There are 5 ways to turn a row about zero (a turn may also mirror it). The second row of each pair is the first, turned, with some noise. The first 45 pairs use one turn. New pairs use 2 turns, one after the other, and a turn may come again.
(in the rows, 128 means zero)
Some pairs, each with its turns in order after it:
[171 113  93 130 173  99 145  98]
[161 155 123 189 148 141 154 155] : z233

[172 114  85 170 147  81 170  77]
[160 207 137 188 159 120 145 148] : z233

[110 143 180 172 103 161 110 116]
[137 112  95 189 145 159 133 100] : z672

[ 77  85 156 143 130 129 130 156]
[114  80 128 179 112 129 160 127] : z348

[ 91 133 168 130  90  82 134  95]
[127  74 149 147 116 141 177  93] : z672

[ 89 110 107 105  85 159  89 110]
[ 86 123 111 162 107  79 121  92] : z672

[129 106 126 167 131 114 110 142]
[106 111 128 140 133  86 123 130] : z33

[130 122 138 157 117 134 123  81]
[160 135 124 158 112 140 133 157] : z326

[171 171 153 128 151 126 160 100]
[180 150 152 139  86 132 163 126] : z33

[ 80 101 142  78 125  86 138  79]
[ 82 142 139  94 106 178 123  69] : z33

[ 79 106 150 131  79  87  80 133]
[127  56 152 164 123 145  86 101] : z348

[158  99 127  77 122 119 127 158]
[104 111  91 126 146 160 172 129] : z233

[ 90 108 143 152 116 166 178 106]
[ 90 143 167 151 101  90 121  89] : z233

[106 172  99 111 142 165 128 112]
[175  90 147 133 120 106 127 102] : z233

[ 89 102 166 154 107 101 132 115]
[178 137 158 161 149 103 126 124] : z326

[173 105 118  96 174 151 129  93]
[139 103 101 202 141 137 139 135] : z233

[173 108  83  80 118 124 171 120]
[154 164  71 102  89 147 110 145] : z348

[154 124 105 131 132 154  86 112]
[117 142 123 107 100 140 121 175] : z326

[147 113 178  86 147 169 137  99]
[126 191 116 169 133 156 148 103] : z348

[122 120 100 157 153 156 157 140]
[141 126 113  89 138  94 144 154] : z33

[151 146 145  95 160  94 171 142]
[144 145  91 140  89 131 180 140] : z233

[ 88  90  98 106 113 151  81 106]
[116 113  99 163 111  88  88  85] : z348

[135 177 117 128 131 123  99 172]
[107 107 101  84 155 102 142 142] : z326

[140  88 146 127 174 174 159 167]
[125 105  76 107 122 121 186 168] : z33

[159 147  92  80 109  88 105 101]
[158 146 125  85 106 142  66 104] : z348

[123 168 121 168 121 113 165  94]
[170 123 139 113 177 115 128 167] : z348

[ 82  79 141 137  97 106 162 105]
[166  82  95 180 132 143 131 139] : z348

[159 162 120 107 173 116  96 162]
[ 84 109  85  95 137 105 100 139] : z326

[ 95 111  85 100 139 169 132 115]
[112 154 120 118 147  66 118 104] : z672

[157 177 177 149 156 168  92 156]
[144 125 154 181 114 128 156 204] : z33

[139 121 163  88  93 133  90 111]
[113 120 139 172 146 182 133 109] : z33

[106 100  81  89 152 109 127  76]
[105  97 170 150  60 122 107 124] : z326

[114 116  95 164  86 141 126 101]
[138 139  90 132  93 116 137  82] : z672

[146 164 114 137 103 143 139 152]
[164 149 139 149 104 130 100 128] : z672

[124  91 173 142 148  88 165 144]
[ 82 170 126 136  88 139 150 159] : z233

[123  99 121  94 143 179 164 178]
[ 77 176 142 107 132 148 135  75] : z326

[163 130 177 158 172 103  91 127]
[114  97 160 175  82 106 160 139] : z33

[164 174 172 136 133 126 134  84]
[152 144  74 147 107  90  94 135] : z233

[150 106 162 174 129  76 152  89]
[200 119 106 172 123 135  93 120] : z326

[116 180 110 131 133 120  78 125]
[134 123 180 138 124 134  80 155] : z33

[ 95 110 113 167 127 120  98 165]
[ 92 179 120 137 115 157 146 110] : z672

[150  98 165 116  93 158 179  80]
[144 154 146 183 131 205 130 117] : z326

[133 163 104  80 179 156  92  87]
[102 104 143 104 171  98  55 112] : z672

[142 163 179  89 111 147  76  97]
[102  60 132 179 141 130  83 132] : z672

[173 162 157  88 139  94 121 129]
[145 167 168  98 117 175 122 110] : z348

New pairs. What belongs after each?
[ 77 120 172 176 103 172 170 168]
[ 87 180 172 151 156 187 114  99] : z233 z33

[162 163 129 111 102 135 150 127]
[111 143  96 118 155 159 108 140] : z672 z233

[104 149  92 172 170 112  95 115]
[ 77 122 141 171 110 132 149 171] : z672 z326

[135 166 141  86  82 161 127 177]
[108 128 117  62 102 161 164 167] : z326 z33

[125 107 104  76 135 147 102  98]
[147 132 182 138 144 121  95  97] : z348 z33

[ 90  98  86 137 141 160  84 121]
[ 73 134 147 118 179 116 153 155] : z33 z672

[144 104 163 146 160 163 177  78]
[192 137 131  83  98  86 137 153] : z348 z33

[106 108 173 133 101 146 177 177]
[201 160 129 117 129 169 141 146] : z672 z672

[149 166 149 150 128 102 106 155]
[106 120 126  98  92 112  95 108] : z326 z326

[172 128 127 166 146 115  98 180]
[ 77 161 117 101 128 148 161 165] : z233 z326

[179 105 159 118  78 131  79 125]
[ 97 119  91 132 191  90  91 130] : z672 z33

[150  83  93 106 136 127 177 140]
[139 128 192 116  96 121 128 166] : z672 z672

[115 154 142 169 179 168 139 175]
[114  97 157 106  65 153 134 174] : z33 z348

[132 100 113  83 161 138 177  87]
[133 149 118  61 147 122  94 171] : z348 z348

[115  81 100 133 153 115 128 162]
[114  68 154 135 108 128 114 114] : z326 z672

[151 143 105 125 109 150 124 153]
[143 133 113  94 143 138 102 130] : z672 z233

[165 117  90  97 145 139  99 150]
[119  69  99 129 152 118 156 118] : z33 z33

[109 136 144 154 174 103 162  88]
[150 187  96 136 115 131 160 108] : z672 z348

[ 78 131 120 103  86 148 123 107]
[ 99 138 105 127 101 186 119 114] : z348 z672

[176 126 162 177 131 167 134 179]
[165 184 140  85  97 167 155 144] : z33 z672

[117 116 165 175  90 179 132 164]
[113 118 120  77 174  89 140 175] : z672 z348

[ 94  80 125  92 179  78 103 112]
[161 137 141 139 156 120 161  41] : z348 z33

[133 109 115 130 133 167 125  91]
[153 126 144 137 162 132 150 156] : z672 z233

[162 126  91 134 145  89 162 146]
[114 174 144 134  96 165 104 141] : z672 z348

[111 111 132 174 117 167 180 113]
[164 106 127 177 147 108 145 173] : z233 z326

[139  79 172 168 173 129 100 103]
[130 138 119 191  64 139 137  98] : z348 z326

[ 83 145 171 174  99 157 133 137]
[133 133 102 104 197 103 157 150] : z672 z348

[101 142 132 107 174 153  86 104]
[ 94 142  87 142 132 162 162 161] : z33 z33

[165 147 135 142 116 149 147  94]
[159 125 109 113 168 106 135 152] : z326 z33

[130 170  92 146 171 138  81 105]
[ 92 112  99 189 103 148 157 132] : z33 z33

[122  77 139 148 124  88 115 130]
[108 119 126 110 123 124 170  78] : z33 z672

[135 104 155 162 118 154  93 139]
[111 112 111 118 137  72 126 152] : z672 z348

[161 168 180 154 143 120  95 180]
[ 82 102 106  92  76  82 102 114] : z326 z326

[ 80 144 155  76 120  97 153 169]
[153 123  90 194  94 159 146 153] : z348 z672

[110 123  79 147  89  97 110 158]
[111 109 146 142 148 172  76 106] : z326 z326

[151 104  79 100 156 131 161 169]
[ 95  74 114 105 181 117 118 114] : z672 z326

[ 98 110 163  92  99  78 171 158]
[128 187  90  85 110 164  95 116] : z233 z33

[155 178 145  85  97 133 161  79]
[156 131  73 162 121 107  84  77] : z33 z233

[ 82  98  79  90  89 109  81 172]
[140 105 175 177 108 145 177  62] : z672 z672

[ 89 143  90 116 169 154 158 120]
[143 113  99 132 110 195 112 141] : z33 z33

[140  80  76 153  97 161 107 126]
[ 94 109 131 122 188 180 145 133] : z326 z326

[109  92 134  95  86 139 110 177]
[167 160 174 110 133 114 169 153] : z348 z326

[123 128 178 117 135 178 149 156]
[148 140 147 115 178 141 109  82] : z326 z672

[179  96 125 176 141 140 176 153]
[158 133 147  57  80 130 150 140] : z33 z672

[139 136 145 136 177 170 106 155]
[147 175 155 102 126 155 139 166] : z233 z326

[ 90 118 162 179 143 173  88 122]
[120 165 181 156  87 108 127 176] : z348 z233

[ 88 145 174 143 109 152  81 110]
[ 96  94 128  92 164 141 134 183] : z233 z233

[125  86 131 155 136  98  97 176]
[105  77 116 127 142 126  78 159] : z326 z326

[123 122 108 107 126 136  92 101]
[103 107 146 152 113 149 128 140] : z326 z348

[ 95 105 157 131 122 144 141 105]
[137 161 122 124  99 122  91 127] : z326 z233

[177 112 137 142  97 125 105 110]
[ 94 102  91 126 111 118  97 137] : z672 z348

[102 164 151  76 151 157 146 148]
[144 142  85 149 152  82  87 127] : z672 z326

[137 158  89  87 111  76 105 156]
[140 116  99 169 115 157 191 100] : z233 z233

[154 162 112 169 145 131 114  78]
[162 146  96 125 147 170  86 156] : z233 z233

[132  98 103 110 115 149  76 160]
[100 104  99 133 108  99 168  95] : z33 z348

